The same things were measured in two ways. Each way mixes the same 9 hidden numbers, adds some noise and spreads widely along 7 directions of its own, which tell nothing about the thing.
Some things both ways: the first way, then the second way.
[ 11  -9  18   5   7   8   5  -2  16   9   3 -12  -9   3  11  -7  -4  11
   6  -8   4]
[  3   5  -9  -8  -3   6 -11   8 -16  12  15 -13   4  10  25   8  -5  -1
   0   5  -2]

[ -4   1   2  -4  -2   7   2   4   5  -1  -5  -5   0   7   8   1   4  13
  -1 -14   4]
[ -7  -2  -5   2  -1   0  -9   0 -21   5   0  -3   5  13   7   2  -1  -7
  24   1  -7]

[ -3  -5  -2  -1   3  -9 -21   8  -3  -7   9   6 -19  14   1 -12   4  -1
  -8  -5  -5]
[-10   4  -1  -3  -2   3  -8  -8  -3  10  -2  -4  -2  -4   0  -8   4 -10
   8  -7  -9]

[  7 -11 -17   5   2  14 -15   5  12  -6   8 -22   5  10 -11   4  19   3
   7 -13   2]
[ -1   8  -6   6  15   8   7   2  -9   4 -10   1   6  -7 -10   1  -2  -2
   2  -2   0]

[  1  -4 -11 -15   4   6 -20 -11  -7  -4  -4   6   3  12  -3   8   9  -4
   7   4  -3]
[ -5   1 -16   3  13   7  15   4 -16  11  -2  -1  17  -9  -1  -2   2 -13
  -1 -14 -11]

[  4 -11  -4  -7   9  13   8   4  15   6  14 -11  -2   1   0   4  -2  -5
   5  -9   9]
[  1 -11   4  -3   8   2   5  13  -2   1   0  -2   6   6   8  15  -5  -8
  -1  11   1]

[ -1  -8  13   8   5   8  -4   6  11  -2   0 -10  -8  -1  18  -9 -21 -16
  -5   9  -4]
[ -3  13  -7  -2 -10  -6 -13   3 -22  -1   1   0  -1  -1   6  -8 -16  -3
   5  -5  -4]

[ -3  -9 -11 -16  -4  -1  -8   1  12   0  13   6   1  -5   6  -9 -11 -13
   0  14  -7]
[  2   3  15 -10 -10  -2 -21 -10  10  -8   0  -9  -3  14  -2  -6   4  -1
   5   8 -14]

[ -3  -6   1 -14  -6   0  -7   4  -4 -10   5  -7  -5   6   6  -9   1   0
 -10  -1 -13]
[  0  11  -4  -4  -7   0  -9  -5 -14   4   2  -1   3   4  -4   2  -3   2
   6  -2  -2]

[  4  -2   7  -4   4   6 -14   7  -4 -13  11  10  -9   7  12  -6   1 -10
  -6  14  -7]
[ -8   2  -3   9   3  -6 -12 -13  10   0  -4   2 -13  -3  13 -21   9   4
  14   0  -3]

[  5  -5   4 -16  -5   5  -4 -17   0   4  -8 -11  10  -5   0  -4  -7   2
  12   0  -7]
[ -4  13  10  -3   1   2  -1   3   7   5  -5   1  -8   0  16  -6  12  -8
 -10  20   4]

[  6  -4  -4 -10  -1   2   2   2 -17   4   1   2   1   7  -2   6   2   9
  -4 -10   8]
[  0   7   8  -8  -2   6  -6  -6  -2   0  -5   2   0   3 -14   1   2  -5
  -2   1  -7]

[-12   2 -25 -20 -11  -8   8  -5  -2  -3  -2  -2  12  -7 -12  -7   5   9
   2   0 -10]
[ -7   4   2   9   7  11   2   2   0  11 -17  -4   5  -8 -10  12   4   3
  18  12  13]

[ -9   4  -3  13   0  -3  13  14  14   1  18  -7   0  -9 -10  -2   9  -9
   0   1   5]
[  5  -5 -12  -1  -7  -1  -2   7 -17  13   7   1  10   4  18   0  -5  -7
  -5   2  -4]

[ 14  -4 -10  -5   9  13   8  -7   9   8  12 -10   4  -9 -11   7  10  -3
  19  -2  15]
[ -2  -4  -6   6   0   5   8   5   0   7  -4   2  11 -10   2   2   2  -2
  -3   1   0]

[ -6  -1  -7   0   0 -11  -2  10   2   1  13   3   4  -2 -13  -7   3  -1
   0   3  -7]
[ -6   2   7   0  -3  -5 -10  -3   6   3   3  -7 -13   6  16  -1  -4   5
  10   8   9]

[ 0  5  0  0  5  0  8 -3  2 16  1  9  8  1 -9 12 10  1 10  4 12]
[  8  -7 -10   0   7  12  13   2  -9  18   0  -3  17  -2  -8   7   0  -2
  -8  -4  -4]

[ 3  0 -3  6 10  1  5 -3 -5  7 -6 11 -2  7  0  6 -3  5  4 -1 12]
[-10  -4  -7   2  -2  -2  -1  -3  -1   2   3  -7  -4  -3   9  -8  -4   4
  16  -3  -3]

[  1  -3  -9 -24  -5   6   8   1  -3  -8  11  -3  -1   0   4  -3   7   4
  -4  -2  -1]
[  0 -10  14   2  -5  -6   1  -6  12  -5   4   3  -2  15  -4   3   7   4
  12  15  -6]

[ -3  -8  -5 -12   0  -5   2  -2  -9   6  -7   2  -7  14   4  -3 -13  11
  -7 -17   3]
[ -8   4  12 -11  -9  -5  -4  -2   6   1   5  -5 -13   4   5  -4  -4  -2
   3   9  -1]

[  3  -5   9  -7   2   2   6 -16   6  21 -15  -6   3  -3   8   2 -14   5
   9  -2   5]
[  6   3  -7 -13 -15  -2 -10   7  -9   7  12  -9   1   0  23   6 -10   7
 -15   1   9]

[ -1  -2   6  -7  -6  -2 -11  -7  18   1   5  -1  11 -11   0  -9  -3  -4
  13   9 -12]
[ 7 -6 13 -4 -4 -8  7 -8 18 -5 13 -7  1 17  3 -1  2  7 -8  3 -7]

[ 12 -14  -1  -6   8   2  -2   3  -2  12  17   2  -7   4   1   2  -5 -15
  -4  16   3]
[  6   0 -12  -6   3  14  -3   5 -16  10   7  -5   8  -9 -12  15 -20   2
  -1 -16  -3]

[ -1  -2  -5   8  -3   7  -1  -4   4 -10 -11  -8   0   8   9  -5   1   9
  -1  -4  -2]
[  2  -2   7   8   6  -6   8  -5  24  -5  -3   4 -15  -1   7 -13   4  14
  -6  16   7]

[  7   0  -5   2  10  -4  -6  -4  -2   9  -2  -3   3  -4 -13  -1  10  16
  14  -5   2]
[-11  -6  11   2   7  -1   9   0  12  -3   9  -9   0   8  -4  11  -6   1
  20  -1  -5]

[-10   1  -3  15  -8 -10  -3   5  13  -5   5  -2   7 -10   0  -9   0  -8
  -1  16 -13]
[ 11   7  -7  -7   5   2   5  -1  -1   8  11  -6   9   2   3 -13   0  -8
 -23  -2 -21]

[ -8   0 -20  18   5   0  -3  22   0 -14   5  -8 -11  12  -4  -5  17   5
 -11  -4  -1]
[  3   4   1   1  -5  -6 -14  -4 -11  -7   6  -5   2  15  -6   1 -13   7
  20   2  -8]

[ -7  13  -2   1   5 -10   0  -5 -20  -5  -8  13   2  -1 -12  -2   5  -2
   3  15  -8]
[ -1 -11  14   3   4  -6   1   9  18  -1   6   4 -15  14  36   5   6  -1
  -4  27  11]

[  5  -9  -2 -21  -5   0   2  -3   1  -4  12   6   7  -2   4  -7  -9   6
   0  -3  -6]
[  5  12   2 -14  -9  -6 -15  -2   9  -1  11 -12  -4   6  33 -13   9   0
 -20   8  -6]

[ -6  -5   5  -6 -12 -10  -4  -9  -4  -1  -7  -6   5  -5   8 -10  -9  -1
  -5  12 -20]
[  2   5   1  -7  -2   1  -2 -10   8  -2   4  -2  -7  -3  -9   0   0  14
  -1   1  -1]

Other things, the second way, with their names:
(22): [ -2  -4   9   2   0   1  -8 -11  12  -4 -11   1  -2   5  -7  -6  15   2
  16  14  -8]
(163): [  8 -12   6  -2   9  -3  -3   1  18  -3  -2   1   1   6  16   1  10  -5
 -14  15  -2]
(43): [ -8  -2  -9   5  11   3  21   4 -13   8   2   0   2  -2 -11   9  -8   4
  19  -1   1]
(211): [ -9  -6   9   2   5   1   9  -5  10   2  -4  -3   1   0 -13   5   3  -1
  14   3  -3]
(265): [  7   5  -5  -3 -14 -10  -5  -5  -3   0  18 -10   3  14  12 -12  -6  11
  -1   2 -11]
(192): [-13  -9  -6   7   3  -1 -14   2  -6   4  -5   8 -12  -7  23   0  -3  -5
  16  -3  10]
(452): [-11   2  -7  -1  -2   6  -7  -2  -2  13   2  -9  -3 -11   8  -5  -2  -2
  13  -6  -4]
(212): [ 18  -4   1 -15   6  15   2   3  -6   5   6 -10  20  15 -14  17   2  -2
 -13   6 -16]
(199): [ -2  -9  12  -7   0   5   0  -5   5  -2  -1   2  -4  12  -6   2  10  -5
   6   9 -11]
(257): [  5   1  -4   4   3   2  10  -1  -9   3  -6   3   9   4 -11   2   0   7
   2   5   1]
(428): [ -2   1   0  -8   4  -1   8   4  -2   4  14 -10   2   2   1  10 -12  -1
   0  -5  -5]
(127): [  0  16 -10  -8 -12  -9 -13  -8 -10  -1   2  -4   1  -1  16 -21   6   2
  -5  -1  -8]
(213): [ 14  -1   2  -8   0  13 -20   2 -19  -2  -8  -1  15  20  -1  15   6  -2
   3  12  -5]
(102): [-3  5  5  6  6 -6 -2  0 11  0 -4 -1 -3 -3  7 -2  1  0  3 10  6]
(112): [ -9  14  17  -4 -10   3 -18 -10   7  -2 -13   1 -16   6   0 -12  15  -2
  12  23  -1]
(12): [ -3 -13   0  -9 -13   3  -4   3 -11   0   3   1   3   1  -1  13 -11   0
   2 -10   3]
(256): [  9  -3   2   1  -1   2  16  -9  12  -2  -1   3   3  -2 -23  -2  -2  15
 -10  -1  -2]
(116): [  3   2  14   6   6   2  15  -1   9  -6  -8  -1  11  11 -20   2   5   1
   3  13  -8]
(337): [ -3  11   1   2   6   2   7   3 -11   6 -10  -1   9  -4 -10   4  -6  -7
   1  -1   4]
(281): [ -4   4   1   3  -5  -9  10  -3   3   8  12  -2  -7   5   5 -12  -9   1
   0   2  -4]
(373): [ -1 -11  -5   2  21  11   0  15  -2   5  -4   3  -8  -8  19  10 -10  -5
  -5   1  12]
(82): [-13  -7   2  10  -7 -13   8  -2   7  -3   1   4  -4  -1   5  -8  -4   2
  16   2   0]
(219): [ -7 -11  15   7  13   7   6 -12  20  -6 -17   7  -3   0 -23   4  11   2
  14   1   0]
(69): [ -3  -5   1   0  -1  -4   5  -4  10  -2  13   1 -12   3   5  -3  -3  10
   4   0  -2]
(78): [ -4   7   2 -10  -6   1 -11  -8   2  -2   2   0 -17   0   2 -12   1   2
   2   1  -7]
(260): [ 12   7 -11  -8   4  11 -20  12 -15  10  -2  -4  -2  -1  33   5  -3   0
 -22  10  15]
(315): [ -2  -1   4  -5  -4  -2   4  10  -7   3   7  -2   7   9  16   4  -1 -13
  -6   7  -8]
(197): [ -4  -5  -3   1 -17  -6  -9  -4  -3 -10  -1   5  -6  -4   5  -4  -8  13
   7  -7   8]
(48): [  4   7   2   3 -16 -14   1   4  -2   0  14   1  -4   6  10   1 -17  12
  -1  11   8]
(429): [ -1   0  -2  -4  -8   2 -10  -7  -2   2  -8   3  -8  -6   0  -8  -1   4
  -2  -3   6]
(51): [ -8  10   1   2   5  -2   0   0  -2   3  -7  -3  -6   0   5 -14   3  -8
  10  14  -6]
(358): [  0  -5  10 -10  -9  -6  -6   2  -2  -4   4   0  -1   8   0  12 -11  -3
  -2   2   3]
(445): [ -8   5  -4  -3  -5  -3  -6   1 -13   5  16 -11   1   7   5  -2 -16  -6
  17  -9 -16]
(45): [  3  -1  15  -3   5  -1  19  -5  14  -2   3  -7   6  10 -23  12  -1   6
   1   7  -3]
(249): [ 4  4 -7  3 -2 -5 10  8 -3  3  4 -5 16 -6  4  4 -8  4 -8 -1  1]
(176): [ -7  -2   4   8   6  10  12  -3   1  12 -16   4   2  -3 -15  -4   9  -6
  10   9  -1]
(398): [ -4  12   0  -1  -5  -4  -3  -4   1   4   3  -1  -8  -7   2 -11  -9   1
  -5  -7   1]
(341): [  9   8   2  -7   6   4  -5  -8  -2  -2 -10   3   5  -1 -12  -6   2  -5
 -17  -6  -6]

Some of these things the first way, each followed by its name:
[  4 -13  -6 -33   8  13 -17   4   4  -7  24   0  -3   2   2  -1  -1 -25
  -1  22 -15]  (102)
[ -7  -4  -1 -13   8  -3 -14  -1  -9   7  -4   0  -9   7   1   2  -6 -10
  -2   5  -4]  (358)
[  4 -11 -14   5   3   5 -14  -4   5   3   0  -4   5  10  -6   4  -2 -12
   5   5   2]  (373)
[  2 -15  -3  -9   3  -3 -13   0   9   3  14  -8   0   1  -6  -6  -1  -8
   3   6 -13]  (428)
[ -5  -2  13   6  -7   0   2  13   3  -9   4  -1   0  -1  16  -7 -14   3
 -11 -10  -1]  (341)
[ 3  0  1 11  5  2  4  3 -6 -8  4  6 -9 11  4 -1  3  1 -6 -2  7]  (256)
[ -2   2   1  -4  -5  -2 -19 -12   6   2  -5   1  11 -12  -3  -3  -1 -11
  15  16  -8]  (219)
[ -1   1 -15 -14   3   6  19   6 -19   2  -1  -3   3   4  -7   8   8  10
  -5  -3   6]  (48)
[  4  -4 -14 -10  -1  -7   4  -6  -3  16   3   6   9  -2 -11   3   1   8
   8  -1   7]  (452)
[ -5  -4  -6 -17   4  -5 -14  -2   2  -1  14   6   0  -2  -8  -4   0 -18
   3  17 -14]  (211)
[ -3   2  10   8  -2 -10  -3  -5   3   3   7   4   3  -8  -5  -6  -7 -17
   4  16  -7]  (199)
[  0  -5   2 -19   9  11  -5   2  -4   5   0   1  -1   8   4   7  -6  -2
   2  -4   3]  (337)
[  1  -1   8   7   8 -10 -10  -8  -4   4   6  11 -12   1  -3  -6 -14 -23
   3  14   0]  (12)
[  1   3  -9 -21  -2  13   3 -15  -3  -2 -13   8  13  -3   7   4  -7  -1
   9  11   0]  (116)
[-10   5  -3   3  -6   6  -4 -11  11   3 -16 -11  17  -6  -2   6   4  -6
  13   8  -5]  (257)
[ -1   5  -6   1  -4  -3   4 -12 -13   8 -21  -3   7  -1  -3   0  -4  13
   7  -5   6]  (112)
[  1  -7 -17 -13  -2  17  13  -3   5  14 -16 -13  16   9   1  16   1  23
   7 -26  19]  (51)
[-18  14   7  12  -5 -15   4  -5  -3  -7 -11  13  -5  -4   6 -15 -12  -6
  -4  12  -8]  (176)
[  7  -1  -3 -10  10   5   2  -2 -12  -2   5   5  -7   8  -3   2   1   2
   1  -7   7]  (315)
